Every row belongs to one group in each of 3 separate groupings. Each group adds its own fixed numbers to the row, and there is some noise. The rows also spread widely along 15 directions, which tell nothing about the answers.
(in the rows, 100 means zero)
Known rows, each followed by its group in each grouping:
[123,  93,  90,  90,  87,  63,  89, 106, 120,  99, 109,  86, 103,  97,  88,
 100,  92, 106, 100, 106, 114,  94,  87,  90, 100, 116,  86,  92, 112, 105,
  79, 106, 108,  86, 105,  80,  92,  83,  76,  99,  90]
(5) D J_202
[ 61, 101, 118,  99,  96,  78,  94,  65, 137, 104,  78,  77,  72, 100, 107,
 114,  83, 120, 104,  73,  68,  97,  82,  90, 105, 108,  96, 116, 143,  94,
  78, 100, 107,  86, 112,  98, 115,  92, 115,  93,  70]
(3) Y J_110
[ 86,  95, 113,  94, 102, 104,  57, 135,  95,  96, 128, 114, 127,  84,  69,
  99,  94,  89, 120, 100, 109,  77, 102, 121,  89, 111,  77,  74,  66,  92,
 112, 115,  67, 130,  82, 116,  99,  94,  87, 111, 108]
(3) D J_202
[ 96,  93,  72, 128,  82, 102, 120,  93,  87, 115,  59,  83,  91, 112, 101,
  97,  93, 102,  92, 101,  83,  99,  85, 103,  94,  93,  83,  87, 108, 112,
  73, 106, 114,  99, 101, 105, 109,  82, 109,  92,  92]
(0) L J_727
[114, 111,  64,  81, 110,  80, 102, 109, 150, 125, 133, 111, 115, 118,  66,
 101,  82,  93, 121, 128, 122, 106,  85, 106,  96,  93, 113, 110,  92, 103,
 112, 109,  95,  70, 105, 128,  97, 110,  84,  79,  96]
(2) T J_96
[122,  95, 115, 118, 110,  74, 160, 108, 103,  86,  77, 125, 109,  86,  91,
  95,  92,  75, 112, 121, 110,  88, 107, 106,  83, 107, 100, 100, 100,  82,
  92,  96, 109,  94,  95, 108,  88,  87,  79,  97,  88]
(1) L J_115
[112, 107, 108,  59, 101,  79, 107,  67,  44,  90, 128, 119,  72, 106, 124,
 118,  98, 110,  89, 119,  75,  54, 116, 100,  84,  83, 104, 106, 149,  81,
  89, 104,  84, 107,  69,  99,  80, 132,  89,  87, 102]
(4) T J_321
[ 91, 129, 114,  75,  97, 115,  76,  76,  84,  77, 112, 102,  53, 111,  97,
 135,  94, 101, 106,  96,  95,  94,  93,  98,  88,  93, 117,  96, 109,  83,
  76,  93,  60, 111, 104, 120, 130, 110, 124, 115,  79]
(2) Y J_110
[ 90, 124, 120,  87, 101, 103,  76,  94, 109,  93, 123,  90, 106,  88, 110,
 106, 102, 103,  92,  87, 115,  86,  83,  88, 120, 120,  94,  90, 103, 119,
  99,  90, 109, 108,  89,  72,  86, 104,  83, 116,  95]
(4) T J_321
[ 93, 108,  73, 101,  89, 134,  87, 102,  94, 111,  87, 122, 105,  92,  70,
 114,  79, 108, 116,  91,  94,  94, 101, 117,  92,  71, 105,  98, 103, 130,
  70, 108, 107, 125,  95, 124, 106, 105, 114, 115,  99]
(1) L J_96
[ 86, 130, 135,  98, 129, 117,  93, 103, 128,  87, 116, 135, 110,  91,  72,
 105, 103,  87, 121, 104, 125,  91,  98, 117, 102, 103, 121,  96,  93,  97,
 115,  81,  86, 111,  73, 104, 106, 113,  86,  96,  70]
(0) Y J_115
[ 74, 112, 142,  80, 133,  82,  96,  77,  90,  87, 126, 127, 103,  98, 109,
 112, 109, 103, 117, 101, 112,  96,  93,  94, 102, 122, 114,  91, 106,  82,
 122,  78,  93,  63, 100,  94, 104,  95, 101, 115, 100]
(5) Y J_727
[121,  94,  81, 103, 102,  78, 119, 116,  87, 106,  90, 105, 108, 100,  95,
 106,  80,  83, 101, 121,  94,  80,  97, 108,  83, 103,  87, 104,  93,  83,
 102, 123,  81, 109,  94, 130, 101, 101,  81,  88, 103]
(4) T J_727
[109, 128, 124,  83,  88,  91, 147,  81,  83,  79, 109, 116,  67,  77, 114,
 107,  85, 111, 103,  92,  89,  93, 111,  81,  93,  73, 122, 126, 127,  84,
  93,  95, 115,  75, 104, 108,  48,  94, 123, 130, 109]
(3) Y J_202
[103, 107, 113, 125,  65, 104, 128,  95,  74,  91,  73,  88,  89,  63, 106,
  96,  91,  97,  91,  85,  79, 103, 113,  95,  81,  95,  76, 100, 101,  90,
  87,  97, 113,  97, 114, 122,  85,  84, 132, 133, 103]
(3) T J_321
[118, 106,  93, 113, 108, 117, 119, 106,  79,  97,  83, 117, 105, 116, 102,
 117, 110,  93, 105, 112, 121,  91,  91,  95, 100,  98, 116,  83,  98, 119,
  82,  91, 102, 117,  97,  99, 108,  97,  76, 110, 106]
(5) D J_727
[ 97, 106, 120, 111,  83, 114, 112, 106, 101,  84,  97,  83,  71, 100, 112,
  93, 100,  93,  94,  83, 105,  88,  87,  83, 100, 103,  97,  95,  92,  95,
  79, 100, 101, 115, 103,  96,  84,  80, 107, 120, 104]
(5) L J_115
[110, 116, 100,  97,  94, 103,  84, 104, 109,  93,  94,  89, 100,  89, 109,
 120,  91, 102,  93,  85, 115, 100,  84,  86, 110, 118, 103, 103,  93, 112,
  94, 101,  94, 107, 116, 111, 111,  95, 101, 132,  96]
(5) T J_727
[115,  91, 100,  93,  85, 121,  97,  93,  28,  94, 108, 122,  92,  96, 103,
 111, 110, 111,  96, 101,  87,  66, 117, 109,  79,  68,  95,  82, 124, 111,
  66,  99,  93, 140,  73,  91,  91, 111,  95, 109, 119]
(0) D J_96
[ 97, 107, 107,  76,  93,  92,  85, 104, 119, 123, 137,  92,  88, 110, 119,
 120, 104, 109,  99, 110, 116,  79,  99,  93, 100, 118,  92, 117, 115,  82,
  86, 110,  82, 101, 101, 117,  87, 112,  82,  98,  92]
(3) T J_202
[ 87, 126, 129, 111,  79, 109, 116, 101, 134, 105,  97,  88,  80,  84,  91,
 104, 102, 100, 104,  97, 119,  92,  91,  97,  94, 110,  95, 108, 103,  90,
  66,  91, 109,  89, 105, 102,  90,  88, 106, 102,  70]
(1) Y J_110
[ 89,  91, 110, 121, 118, 129, 121, 109,  77,  99,  91, 143, 111,  96,  91,
  95,  89,  83, 129,  95,  96,  95, 104, 107,  92,  74, 107,  93,  85, 103,
 106,  98,  96, 132,  94, 112,  99,  99,  93, 119, 133]
(4) T J_96
[124,  75,  74,  88,  63,  69,  73, 102, 101,  96, 117,  72,  88,  95,  79,
  88,  77, 102, 102,  94,  95,  96,  81,  96,  89,  97,  72,  74, 104, 107,
  61, 118, 108,  92, 115,  87,  99,  74,  98, 116, 108]
(1) T J_321
[102, 100, 111, 117,  71, 118, 121,  94,  83, 124,  91,  90,  83,  88, 119,
 116, 122, 113,  84, 102, 108,  88, 115,  97,  85, 108,  76, 111, 123,  95,
  56,  93, 118,  94, 107, 117,  88,  99, 109, 109,  85]
(1) T J_115
[ 96, 101, 110,  74, 112,  95, 100,  85, 109, 129, 140, 134, 107, 103, 100,
 115, 110, 120, 119, 117, 116,  80, 113, 105,  95,  91, 112, 117, 138,  99,
  89,  93, 108,  84,  91, 109,  82, 126,  80,  88,  95]
(0) T J_96
[128, 101, 110,  88,  85, 103,  93,  95,  72,  91, 115, 107,  88,  81, 103,
 116, 106, 109,  93,  92, 116,  94, 110,  91,  91,  97,  96,  95, 115, 107,
  69,  94, 108, 102, 108,  99,  91,  98, 102, 138, 102]
(1) T J_115
[135,  97,  95,  98,  27, 126,  72, 129, 129, 121, 148,  78,  85,  69,  77,
  93, 107, 135, 103,  80, 135, 114, 121,  91,  86,  72,  73, 106, 106, 112,
  52, 109, 114,  85, 130, 121,  76,  88, 117, 144,  93]
(3) Y J_321
[ 98, 115,  87,  88, 107, 103, 104, 102, 126, 105, 125,  92,  72, 128, 112,
 100,  82, 101, 109,  93, 102,  94,  70,  81, 110,  85, 119, 115, 103, 103,
 105, 114,  97,  90, 113, 110,  82,  94, 101, 111, 118]
(0) Y J_727
[112,  95, 115,  76,  80,  56,  75,  99, 130,  92, 118,  93,  89,  74,  92,
 108,  82, 111, 104,  90,  96,  97, 118, 102,  85, 109,  85, 115, 126,  73,
  87, 115,  80,  85, 106, 116, 103,  98, 102, 103,  65]
(3) L J_202
[119,  80,  96,  70, 103,  70,  84,  71,  85, 103, 128, 117,  99, 105, 101,
 112,  99, 119, 108, 104, 105,  93,  99,  92,  99,  95, 102,  89, 145, 111,
  72,  95, 108,  83, 106,  72, 105, 105,  76, 105, 103]
(4) T J_96
[ 71,  90, 104, 132, 134, 115, 127, 120, 117, 129,  76, 156, 167,  72,  72,
  97,  96, 103, 131,  96, 104,  97, 121, 122, 100,  91,  97, 106,  99, 128,
 128,  93, 133, 103,  87, 127,  82, 103,  78, 107, 108]
(3) L J_115
[ 85,  93,  85, 105,  99,  79,  94, 113,  98, 115,  57, 109, 135,  66,  85,
 122,  70,  95, 109, 105,  87,  65,  88, 122,  92, 129,  74, 103,  99,  99,
  78, 124,  99, 130, 102, 122, 105,  93,  81, 102,  95]
(3) T J_202
[ 83, 144,  92, 130, 128, 146, 137, 107,  64, 111,  41, 127, 129,  87, 115,
 147, 107,  91,  94, 102, 105,  92, 108, 107, 106, 115, 111, 118,  89, 126,
 111,  84,  99, 139,  88, 135, 105, 119,  98, 122,  98]
(2) D J_202
[120,  99, 140, 102, 101,  79, 137,  88,  83,  94,  93, 116,  97,  82, 131,
 115, 109, 102,  93, 107, 111,  77, 116,  88,  96, 111, 100, 116, 129,  84,
  82,  95, 107,  98, 100,  88,  86, 104,  74, 106,  90]
(4) T J_727
[ 95, 150,  98,  99, 112, 154, 107,  97,  73,  85, 127, 107,  94, 122,  99,
  96, 116,  91,  92, 104, 133, 113,  64,  79, 121,  85, 134,  65,  61, 139,
 116,  68, 112,  97,  83,  85,  71,  94, 109, 134, 134]
(5) T J_727
[125, 118, 113,  95, 106,  81, 106, 106, 125,  95, 126,  90,  96,  96, 132,
 106, 104, 102,  84,  87, 113, 114, 118,  73, 112, 107,  99, 133, 118,  93,
 130,  96,  91,  86,  96, 107,  81, 114,  89, 109,  94]
(4) T J_202
[136, 106,  91, 113, 102,  95, 112, 104, 129,  88,  83, 114, 111,  82,  89,
 110,  79, 102, 112,  73, 101, 141, 115,  88, 104,  74, 118, 121, 112, 121,
 111,  92, 102,  93, 120, 120, 118, 100, 103, 130,  96]
(3) Y J_96

New rows. What belongs after each?
[102, 125,  96, 105, 116, 108,  84, 120, 125,  88, 118, 105, 117, 114,  63,
  84, 100,  77, 101, 117, 125,  98,  75, 113, 107, 100, 109,  65,  64, 113,
 119,  91,  84, 110,  58,  90, 103,  99,  78,  79,  82]
(0) L J_727
[ 86,  85, 119,  91,  99, 104,  68,  86, 143, 126, 106, 133, 109,  86,  79,
 128, 100, 127, 134,  88, 121, 101, 116, 111,  96, 103, 108, 117, 141, 104,
  64,  94, 114,  91, 122, 118, 126, 110,  92, 114,  66]
(5) T J_115
[108, 108, 122,  84,  83,  98, 104,  81,  93,  98, 123, 103,  79, 104, 109,
 106, 112, 113,  93, 110, 115,  81,  96,  91, 101,  91, 109,  89, 124, 102,
  63,  89, 110,  96,  87,  77,  80, 103,  82,  98,  89]
(3) T J_727
[116, 114,  85,  90, 123,  88,  89, 115,  78,  95, 104, 103, 132, 105,  98,
 121, 113,  81,  84, 127, 125,  80,  80, 109, 105, 138,  90,  67,  82, 114,
 105,  97,  76, 120,  79, 101, 114, 108,  60,  95,  92]
(3) L J_115
[101, 119, 101,  94, 123,  95, 119, 107, 124, 106,  99, 117, 108,  97, 106,
 119,  87,  91, 116, 105, 119,  84,  78,  96, 109, 118, 115, 119, 102, 100,
 102, 104, 100, 102, 115, 119,  93, 103,  80, 115, 100]
(0) Y J_115
[ 86, 112,  65,  79,  86, 104,  59, 110, 124,  99, 135,  88,  84, 116,  48,
  81,  62,  88, 119, 106,  94,  97,  61, 114,  92,  79,  97,  74,  75, 100,
  95, 120,  84, 101,  86, 113,  88,  85, 116,  91, 105]
(0) T J_202
[ 80, 104, 105,  88,  87, 120, 106, 110,  80, 105, 123, 106,  70, 104, 109,
 104,  87,  97, 119,  94,  90,  70,  88,  94,  83,  90,  99, 111,  88,  75,
  88, 121,  81, 112, 117, 130,  78,  90, 119, 126, 141]
(5) Y J_96
[105,  94, 105, 110, 128,  82, 100,  76,  90,  97,  79, 113,  99, 132, 106,
 122, 115,  88,  97, 128, 100,  97, 108, 112,  99, 114, 100,  87, 131,  92,
  88,  80,  73, 123,  62,  84, 147, 121,  57,  53,  57]
(4) T J_202
[105,  93, 102, 120,  85, 115, 124,  97, 115, 111,  64, 111,  93,  89, 110,
 119,  96, 113, 116,  84, 107,  92, 107,  91, 101,  92, 103, 121, 131, 115,
  56,  97, 127, 117, 124, 103, 105,  96,  88, 124,  92]
(5) Y J_321
[ 92,  84, 116, 107,  97,  92,  93, 102,  97, 105,  86,  91,  90,  99, 123,
 117,  94, 104,  96,  86,  86,  72, 105,  95,  95, 109,  84, 117, 116,  88,
  88, 118,  86, 129,  99, 107, 113, 104,  86, 102, 100]
(2) T J_727
[108,  92,  98,  85, 120,  91,  63, 128, 114,  85, 134, 119, 120, 100,  69,
  92,  75,  80, 123,  99, 112,  86,  84, 107, 101,  93, 102,  84,  69,  99,
 124, 120,  70, 122,  89, 107, 104,  98,  72, 107, 121]
(4) T J_727
[ 91, 115,  92, 116, 116, 102, 111,  93,  93, 108,  84,  96, 101, 115, 106,
 109, 103,  85,  94, 111,  99, 111,  92, 104, 101, 115,  94,  93,  95,  98,
 113,  87,  88,  99,  86, 113, 111, 101,  98,  92,  89]
(0) T J_202
[116,  79, 128, 126,  78, 114,  93, 100, 107, 130,  96, 111, 115,  75, 103,
 124, 142, 139, 102,  87, 139, 127, 151,  99,  88, 103,  76, 112, 134, 108,
  68,  77, 116,  76, 125, 112, 131, 100,  97, 126,  65]
(2) Y J_727
[105, 107,  92, 103,  90,  87, 119, 100, 134, 105, 102,  83,  75, 120, 103,
  98,  91,  95, 101, 107, 107, 105,  90,  88, 100, 104,  98, 109, 109,  93,
  83, 104, 101,  82, 100, 106,  90,  87,  98,  90,  81]
(1) L J_202
[118,  84,  95, 102, 105,  63,  92, 121, 116, 116,  90, 103, 129,  76, 100,
 126,  92, 105, 102, 100, 109,  87, 116, 109,  90, 125,  72, 122, 123,  96,
  92, 114,  90, 104, 108, 124, 121, 107,  70,  98,  83]
(1) Y J_110
[ 74, 106,  99, 105,  97,  89, 123, 106, 131, 110, 104,  89,  79, 111,  92,
  87,  80,  92, 115, 110,  86,  82,  84,  99,  89,  97,  89, 114,  94,  75,
 100, 120,  98,  90,  95, 114,  73,  85, 103,  78, 104]
(2) Y J_202
[ 97,  98,  96, 127,  67, 143,  77, 119,  79, 106,  93,  66,  80, 103, 100,
 110, 113,  97,  92,  83, 115, 105,  88,  93,  91, 113,  70,  74,  73, 106,
  65, 103,  89, 122, 131, 118, 120,  73, 120, 139, 106]
(2) D J_115
[119,  71,  93,  88,  95,  92,  72, 116, 112,  80, 123, 123,  86, 101,  55,
  91,  61,  87, 134,  87,  98, 104, 101, 106,  80,  59, 107,  86,  95,  94,
  85, 118,  81, 117, 109, 116, 113,  89,  98, 125, 119]
(1) T J_110
[124, 118, 132,  89, 101,  92, 106, 107, 116,  48, 103, 124,  89,  69,  74,
  98,  78,  86, 110,  89, 105,  69, 105,  99,  96,  77, 124,  99, 100, 104,
  85, 101,  94, 137,  69,  79,  80, 101,  81, 110,  87]
(2) L J_115
[ 92, 100, 114, 130, 110, 120, 115, 105,  83,  90,  64, 108, 104,  88, 112,
 105,  99,  94,  96,  78,  91,  87, 105, 100, 104,  98,  94,  98, 104, 118,
  95,  94, 106, 142,  86,  97, 100,  98,  90, 115, 103]
(0) L J_115
[101, 118, 119, 110,  86,  96,  95, 105, 132, 107,  87,  88, 102,  78,  99,
 119, 102, 101,  94,  96, 114,  95, 104,  97,  97, 121,  92, 120, 109,  94,
  81,  96,  94, 107, 103, 115, 111, 109,  91,  98,  64]
(5) T J_110
[125, 103, 107,  93,  69, 101,  87, 105, 110,  91, 121,  93,  89,  83,  82,
  94, 103, 119,  92,  94, 105,  80, 116, 100,  91,  71,  93, 106, 120, 114,
  67, 103, 104, 121,  71,  75,  82, 107,  85,  89,  88]
(2) Y J_96
[ 86,  98, 107, 120, 101,  82, 111,  81, 130, 111,  58, 108, 118,  89,  88,
 108,  99, 105, 108, 104,  94, 102, 105, 113,  96, 115,  95, 106, 125, 103,
  84,  89, 108,  94,  87,  96, 125, 103,  89,  72,  55]
(5) L J_96
[103, 109, 112,  90, 132, 105, 116, 104, 126,  99, 136, 119,  86, 128, 120,
  99,  93,  87, 112,  92, 113,  95,  92,  79, 113,  86, 129, 120, 104,  97,
 128,  99,  93, 104,  99, 110,  74, 113,  80, 114, 126]
(0) T J_115
[112,  84,  84, 104, 100,  90,  81,  98,  76,  97,  93,  76,  96, 102, 126,
 109,  98, 111,  82,  71,  87, 106,  91,  83, 107, 109,  77,  96, 118, 117,
  99, 107, 100, 105, 120, 101, 112,  86, 102, 135, 122]
(0) Y J_115
[ 86,  72, 134, 149,  75, 122,  98, 100,  95,  88,  37,  97,  77,  81, 115,
 116,  94, 103, 116,  55,  82,  99, 122,  99,  88,  99,  78, 107, 119,  90,
  56,  99,  96, 150, 125, 108, 145,  84, 108, 137,  85]
(5) Y J_321
[109, 139,  75, 110, 102, 122,  97,  95, 113, 100,  80,  88, 108, 103,  95,
 117,  98, 100,  91,  96, 113, 114,  74,  93, 122, 106, 107,  94, 102, 143,
  95,  86, 109, 110,  96,  94, 115, 104,  91, 109,  80]
(4) Y J_321
[109, 130,  95, 113,  86, 114, 115,  96, 119, 102,  88,  79,  82, 111, 113,
 108, 100,  92,  87,  98, 111, 109,  82,  86, 110, 109, 103, 105,  98, 108,
  85,  94,  94, 104, 104, 101, 106,  99,  99,  98,  77]
(4) L J_96
[ 95, 114,  99,  93, 110,  73, 111,  94, 106, 114,  93, 108, 112,  96,  90,
 121,  95,  87, 105, 132, 105,  79,  89, 115,  87, 126,  94, 101, 109,  81,
  90,  99,  87,  92,  92, 121, 110, 111,  84,  76,  70]
(0) T J_110
[127, 101,  79,  96,  88, 106,  71, 118, 108, 101, 117, 111, 119,  82,  58,
 100,  94, 112, 106,  95, 109,  99, 117, 113,  88,  73,  98,  97, 109, 125,
  97, 105, 100, 109,  80, 115,  95, 109,  94, 103,  89]
(5) D J_115
[106,  94, 100, 103,  90,  91,  96,  87,  86, 130,  90, 115, 117,  83,  95,
 126, 125, 130,  97, 115, 102,  98, 138, 120,  78, 103,  79, 113, 143,  98,
  79,  88, 100,  83,  85, 120, 125, 123,  98,  81,  64]
(5) Y J_96
[115,  99, 127, 118, 102, 107, 107, 114, 120,  87, 110,  96,  78, 120, 112,
  99, 112,  86,  98,  89, 114, 107, 118,  87,  99,  89, 104, 105, 106,  87,
  98,  89,  73, 123,  89, 102, 112, 107,  80,  98,  85]
(0) L J_110
[145, 143,  76,  89,  91,  94, 119, 111, 101,  75,  79,  93,  97,  89,  98,
 121,  81,  83,  79, 115, 104,  64,  86,  98, 103,  95, 118, 113,  99, 123,
  76, 114,  82, 151,  66,  94,  90, 122,  67,  80,  83]
(2) L J_96
[117, 111, 111,  86,  67, 119,  79,  99, 108,  70, 128,  76,  46,  92, 124,
 104,  77, 104, 106,  50, 101, 116,  90,  55, 107,  80, 112, 113, 100, 101,
  85, 106,  95, 102, 150, 113,  86,  81, 137, 182, 130]
(5) T J_321
[103,  90,  86, 115, 119, 116, 128, 112,  43, 103,  78, 111, 103, 110, 143,
 122,  99, 100,  93,  82,  89,  80, 103,  77, 105,  93,  92, 108, 107, 122,
 100, 109, 106, 137, 110, 102,  80,  95,  81, 140, 158]
(2) D J_202
[ 88, 114,  95,  77, 131, 100, 101,  92, 135,  93, 125, 121,  89, 140,  92,
 100,  83,  92, 124, 109, 109,  76,  74,  97, 115,  84, 134,  96, 111, 117,
 100,  98, 101, 112,  72,  80,  86, 114,  64,  80,  99]
(1) L J_321
[111,  92, 111, 112,  58, 126,  64, 132, 105,  97, 117,  78,  84,  87,  88,
  99,  99,  90, 104,  83, 123,  91, 101, 102,  87, 108,  69,  82,  76,  94,
  63, 109,  84, 136, 113, 110, 112,  83, 101, 134, 100]
(1) T J_321
[122, 125, 106, 100, 105,  96, 104, 107, 131,  92, 116, 108, 105, 106,  71,
 101, 103,  85, 103, 123, 131,  98,  93, 104, 100,  92, 117,  88,  96, 108,
  89,  83,  91, 109,  68,  88, 100, 114,  68,  77,  69]
(0) T J_110
[ 98, 121,  91,  79, 100,  77,  93,  81, 120,  85, 104,  89,  90, 100,  86,
  95,  73,  99,  94, 102,  83,  71,  74, 103, 107,  92, 107,  96, 123, 118,
  88, 103, 115, 108,  60,  69,  78, 110,  83,  75,  83]
(1) T J_321
[105, 110, 123,  87,  98,  83, 139,  62,  91,  78,  92,  96,  51, 115, 135,
 109,  98, 104,  87,  96,  88,  76,  89,  77, 104,  96, 119, 108, 147,  95,
  64,  92, 117,  96,  93,  71,  76,  97,  95, 100,  88]
(1) L J_115
[124,  93, 105, 120,  75, 115,  81, 135, 168,  79,  95, 115,  93,  77,  33,
  83,  60,  76, 142,  83, 118, 114,  99, 111,  84,  68, 113, 101,  72,  95,
  79, 114,  89, 132, 110, 129, 115,  81, 101, 118,  81]
(5) T J_115
[ 94, 120, 117,  76,  54,  83,  81,  84, 146, 112, 117,  66,  76,  68, 111,
 110,  87, 129,  90,  79,  99,  79,  88,  81, 104, 114,  89, 132, 133, 100,
  58, 112, 120,  83, 116,  93,  73,  99, 116, 111,  74]
(5) T J_96
[104,  70, 101, 139,  84, 109, 114, 124, 116, 129,  91,  99, 105, 104,  97,
  91, 109, 112, 115,  94, 111, 115, 120,  98,  86,  90,  77, 110, 103,  95,
  91, 105, 108,  90, 120, 124, 106,  82,  97, 108, 107]
(5) Y J_727
[ 92,  90, 113,  87, 111,  65,  91,  84, 119,  91, 102, 121, 115,  88,  72,
  96,  81,  94, 126, 106,  98,  90,  88, 109,  93, 107, 103,  86, 104,  92,
  97,  98, 100,  89,  94,  87, 110,  93,  89,  93,  92]
(5) T J_96
[114, 123, 132, 132,  53, 123, 120, 111, 116, 101,  82,  76,  91,  72, 104,
  99, 127, 103,  80, 100, 131,  95, 110,  94,  94, 116,  82, 100,  96, 103,
  50,  84, 111, 117,  91,  87,  92,  93,  99, 100,  61]
(5) L J_96
[ 81,  87,  87, 115, 117, 100, 101,  93, 107, 130,  99, 108,  97, 123,  98,
 105,  96,  94, 115, 101,  84, 127, 114, 112,  83,  98,  88, 114, 110,  76,
 134, 101,  81,  74, 114, 164, 126, 107, 124,  98,  96]
(0) T J_115
[148, 108,  84,  63,  80,  60,  97, 103, 103,  83, 136, 100,  89,  88,  79,
 106,  78, 105, 105, 108, 113,  90,  89,  84,  88,  85, 110,  98, 112,  99,
  78, 113, 100,  75, 116, 104,  74,  91,  96, 121, 107]
(5) D J_110
[104,  72, 132,  92, 100,  98, 131,  79,  65, 103, 111, 146,  94,  83, 126,
 117, 108, 120, 129,  88, 117,  86, 120,  79,  92,  89, 103,  99, 134, 100,
  61,  86, 138,  85, 144,  89,  80,  85,  91, 164, 137]
(2) T J_321
